The rows of a group lie close to one hidden flat surface of 11 dimensions, which may be shifted away from zero. Surfaces can cross.
In the rows, zero is written as 128.
Known rows, each followed by its group:
[128 115 173 140 148 154 104 150 107 102 165 155 115  80 106] | (1)
[135  87 127 174  90  84 173 132 112 131 135 132 140  81 127] | (3)
[ 92 109 147 102 140 165 148  94 110 154 146 116 202 158 149] | (0)
[144 157 108 119 100 150 151 108 175 131 119 158 150 183  91] | (2)
[ 90 129 123 109 121 124 122 136  93 132 167 159 182 110 140] | (0)
[142 163 101  92 110 104  91 132 147 172  97  86 123 144 131] | (4)
[177 153 148 150 123  92  85 185  81 127 115  79 149  92  97] | (4)
[125  98 120 195 124 115  80 143 137  82 139 142 141 122  73] | (2)
[105 127 121 125 169  77  98 156 102 112 101 117 176 189 132] | (0)
[134 144 152  89 140 127 126 126  87 165 162 142 159  73 180] | (0)
[152 104 125 147  92 106 133 102 150  93 109  90  78 103  76] | (3)
[100 154 173  85 172 128 132 127 181 159 149  90 114 138 138] | (0)
[102 119  56 116 208 155 118 190 110 178  78  52 166 103 135] | (4)
[170 131  95 229 114 173 129 149 114 114 133 148 143 121 119] | (3)
[119 105 122 131  85  73 160 131 123 142 121 134 115  74 157] | (3)
[202 157 167 133 140 124 188 171 167 158 111 168 119 131  83] | (3)
[ 89 124 113 136 123 133 107 150 148 120 145 185 189 123 106] | (2)
[115 117 158 124 150 118 140 111 164 136  93 153 155 234 137] | (1)
[167 117 136 179  60  79 153 114 113 132 159 146 126 137 112] | (1)
[136 150  89 106 154 146 135 119 138 106  98  80 125 120 127] | (4)
[106 137  77 121 171 108 119 173 108 156 126 132 138 115 164] | (4)
[100  62 141 124 123  46  94 115 156 130 142 151 116 112  97] | (2)
[110  97 102 169  89  75  98 105  76  92 135 135 150 181 136] | (2)
[163 124 194 149 131 160 178 104 103  98 136 142 114 126 143] | (1)
[124 169 148 109 163 134  74 128 126  74 160 184 119 112 158] | (0)
[105  91 101 134  98 119  91 110 119 120 111 115 111  81 148] | (3)
[126 115  68 139 122 123 104 122 100 142 129  90 144 109 120] | (4)
[132 131  91 143 118 150 119 155 116 191  68  70 205 120 142] | (4)
[176 159  64 120 102  65 101 127 147 158 124 158 138 162 104] | (3)
[ 89 133 112  96 143 116 139 162 160 126 137 171 132  93 115] | (2)
[ 76 126  99 139 116 101 121 189 137 127 126 188 184 114 117] | (2)
[150 131 166  77 143 111 106  80 164 128 118 123  67 175 127] | (1)
[162 116 163  81 130 125 141 113 152 115  98 161 122  50 105] | (3)
[ 86 127 121 157 101 130 112 141 156 108 109  88 135 182  97] | (0)
[171 109 141 160 124 117 107 172 117 158 126 149 122  72  98] | (4)
[139 117 183 108 137 113 130  61  81 110 167 166 136 153 195] | (1)
[155 144 144 145 134  90 154 157 130 126 116 100  78 132 129] | (2)
[ 63 150 138 110 180 126 101 144 168 163 181 132 132  96 200] | (0)
[ 99 100 156 171 112 117 139 145 126  80  98 145 124 132 128] | (0)
[157 151 176  99 165 147 139 148 151 140  82 141  97 177 124] | (1)
[ 97 136 117 104 149 140 160 118 185 121 110 105 102 151 125] | (1)
[ 66 111 158 124  93 158 140 130 159  99 108 158 159 145 104] | (2)
[122 176 131  82 116  95 126 147 157  91 163 158  92 114  84] | (2)
[157 136 165  67 171 108 132 117 115 177 128 114 130 108 157] | (0)
[127 165 129 121 107 126 175 155 120 113 145 174  74  76 169] | (3)
[156 124 182 171 101 150 163 123 159 122 155  87 120 112  70] | (2)
[113 166 149 148  95  98 137 173 128 110 166 191 194 141 103] | (2)
[154 162  68 102 102 169 156 111 143 159 148 182 100 118 137] | (3)
[151 114 110 138 105 124 164  72 143 132 158 130 149  71 144] | (3)
[164  86 144 157  84  74 180  94 133 137 145  93 103 150  79] | (1)
[ 95  98 123 104 169 114 133  97 122 147 163 117 166 119 154] | (0)
[159 115  77 131 160 104  88  96 148 145 119 170 151 182 133] | (2)
[124 111 107 127 148 147 147 155 166 172  90 100 133  37 135] | (4)
[146 120 149  91 139  87  84  86 165 122 142 130  83 177  99] | (1)
[139  80 104 200 115 134  67 128 119 102 112 103 121  84 108] | (3)
[161 142  95 123 113 128 137 136 129 181  94 120 124 174 118] | (1)
[107 120 113 149  82 137  93 141 111  86 113 209 126 102 136] | (0)
[141  77 147 162  91 152 175 107 130 157 115 132 135 109 124] | (4)
[161 159 167 156 105 164 147 107 149 104 113 144  97 149 153] | (1)
[ 58 142 128 119 164 104  83 159 135 132 142 108 152 141 161] | (0)
[151 141 115 115 121 149 167 170 143 196 123 185  84 126 123] | (3)
[170 148 153 110 127 124  63 181 137 179  74 124 110 107 114] | (4)
[145 151 160 113 118 108 156 139 146 173 123 116 150 134 136] | (4)
[136 147 113 137 149 129 138 139 105  58 113  99 111  66 143] | (4)
[104 145 128 157 166 115  74 159 165 109 138  84 126 125 113] | (1)

New rows. What belongs after each?
[117 136 124 105 169 142 123 107 163 187 140 113 153 146 178] | (0)
[221 150 143 122 136  84 143 107  90 140 129 149 133 215 117] | (1)
[ 98  93  75  74  91 122  94 104  97 192 137 112 166  95 119] | (0)
[112 113  79 156 142  82 183 178 121 174 129 122 104 140 136] | (4)
[121 127  85 125  98 182 160 103 163 126 106 190 142 188  99] | (1)
[140 127 128  90 140 151  97 125 154 138  86  99  88  93 121] | (4)
[ 67 107 155  84 118 107 140 164 152 154 113 164 130 128 107] | (0)
[ 93 163 104 104 133 151  91 115 129 160 175 111 176 132 157] | (0)
[160 105 116 138 113 137 123 137 157 193  99 159 140  49 150] | (3)
[152 166  81 138 147 131 161 131 134  82 123 158 128 127 144] | (4)
[149  82  81 176 101 152 139 120 131 142 124 189 118  93 122] | (4)
[132 134 184  88 145  98  73 142 168 173  91 101  64 143 147] | (1)
[ 89  72  90 165 123 166 120 131 133 136 123  77 122  66 107] | (2)
[ 94 118 172 180  80 111 164 131  62  64 132 110 140 163 148] | (2)
[126 101 132 161 155 117  80 157 114 159 124  77 152 141 106] | (1)
[112 114 184 184 108 121 119 184 134 142 128 106 142 103 111] | (2)
[136  96 106 178  95 143 150 119 134 135 131 109  95 100 115] | (3)
[ 70 117 143  99 113 131 110 134 173 146 148 110  88  86 124] | (0)
[137 166 114 120 120 107 129 166 159 143  73 142  91 105 170] | (4)
[112 170 119 115  97 172 187 132 135  98 158 127 133 111 103] | (2)
[150 147  82 138 135 116 108 119 173 147 133 169 134 148 138] | (0)
[117  94 130 128 103  97 133 128 127 204 151 121 143  98 133] | (4)
[141 116 151 136 127 157 119 120  88 142 127 140 189 126 141] | (4)
[125 129 164 159  82 100 178 169 146 144 131 110 122 108  95] | (2)
[123 130 120 106 113  79  63  82 163 152 129  76  86 156 152] | (1)
[172 179 127 103 119 130 132 117  85 145 140 163 118 136 189] | (1)
[157 147  82 110 162 144  66 152 105 135  84 105 111 176 103] | (4)
[106 180 111 155 136  85 187 151 162  85 160 105 124 118 142] | (1)
[122 112  97 145 123 157 171 124 133 142  75 129 118 153 158] | (4)
[145  88 115 103 119 103  90 110 113 140  78 130  98 105 132] | (0)
[117  83 125 121 160 160 158 112 123 132 123 121 145 156  82] | (1)
[ 98 148 147  81 165 134  91 120 120  75 136 123  90 135 142] | (3)
[139  96 101 124 144 151 102  90 143 162 140 126 145 119 121] | (3)
[139 137 118 111 162 138  86 107 103 156 123 127 154 120 196] | (0)
[123 108 161  98 140 191 135 117 140 128 116 169 104 129 110] | (1)
[123 151 100  91  97 149 132 102 142 130 109 113 107 171 123] | (2)
[100 133 124  86 116 109  88 128 127 133 139  75 132 142  86] | (0)
[122 116 133 108 102 153 127 109 116 176 117 129 144  98 161] | (0)
[167  97 123 178 100  88 129 112 119  92 126 139 169  58 114] | (3)
[ 38 121 162  92 121 155  95 144 100 107 115 113 183 175 120] | (0)
[121 109 206 151 111  99  99 143 139 152 123 109 126 144 125] | (2)
[127 121 127 174 152 121 140 195  46 106  72  84 110 150 147] | (4)
[162 124 150 143 143 138 113 162 135 147  81 160 159 100 132] | (3)
[126 158  85 135  92 125 136 128 151 114  63 105 111  87 179] | (4)
[113 139  96 111 101  85 142 126 153 172 112 138 131 181 146] | (1)
[131 119 184  95 164 122 226 153  88 153 114 161 135 146 154] | (1)
[187 152 165 128 148  93 148 150 120 148 109 149 126 193 115] | (1)
[ 84 168  86 101 164 137  85 122 170 161 198 164 163 127 170] | (0)
[ 78 135 111 106  75 118  85 156 156 160 132  96 102  99 107] | (0)
[104 146 159  76 162  97 106 148 109 171 134  53 144 124 147] | (0)
[ 92 101 108 117 129 156 122  92 114 154 141 133 191 148 156] | (0)
[149 129 110 132 147 103 135 108 152 154 174 141 112  73 163] | (0)
[152 141 127 122  94 148 140 106 185 145  84 117  81 172 110] | (1)
[104 102 196 121 142 173 151  63 139 107 125  77  85 107 188] | (1)
[122  95 104 171 111  60  98 121  85 107 141 106 110 137 129] | (2)
[139  87 166 180  85 153 137  91 116 129 136  98 117 108 133] | (1)
[134  87  93 140 129 150 131 106 105 108 163 141 115 164  57] | (3)
[123  77 161 154  87 175 126  51 115 115 144 139 124 130 147] | (1)
[140 156  91 116  89 132  71 119 131 174 115  40 124 143 115] | (0)
[107 120 129 103 132 122  62 143  73 116 103 144 141 104 170] | (0)
[161 176 146 111 172 151 114 155 116  99  85 113 149 131 132] | (4)
[ 70 155 173  63 169 137 110 127 147 159 187  79 139 104 157] | (0)
[ 94 106 149 112 146  66 165 134 131 165 127  95 127 144 157] | (1)
[132  93 127 134 117 141  80 150  96 213 124 129 187 103 127] | (4)
[180 144 149 114 126 145  91 142 143 147  94 134 112 118  95] | (4)
[104 127 152  75 172 156  98 134 128 133  93 114  99  94 169] | (4)
[117  74 192 122 139 174 126  53 135  86 148 116  89 117 123] | (1)
[137  97 170 105 132 121 126 126 123 167 122 103  81 146 101] | (4)
[115 125 121 141 129 137 147  73 144 114 176  71 105 124 154] | (3)
[ 79 153 131 145 136 148 113 164 137 174 122 144 171 133 207] | (0)
[136 107 107 164  81  72 151 155  99 167 156 149 153 135  99] | (1)
[127 168 107  82 131 134  58 146 150 150  68 123 116 103 177] | (4)
[164 123 131 212 127 130 122 151 106 117 143  97 164 139  92] | (1)
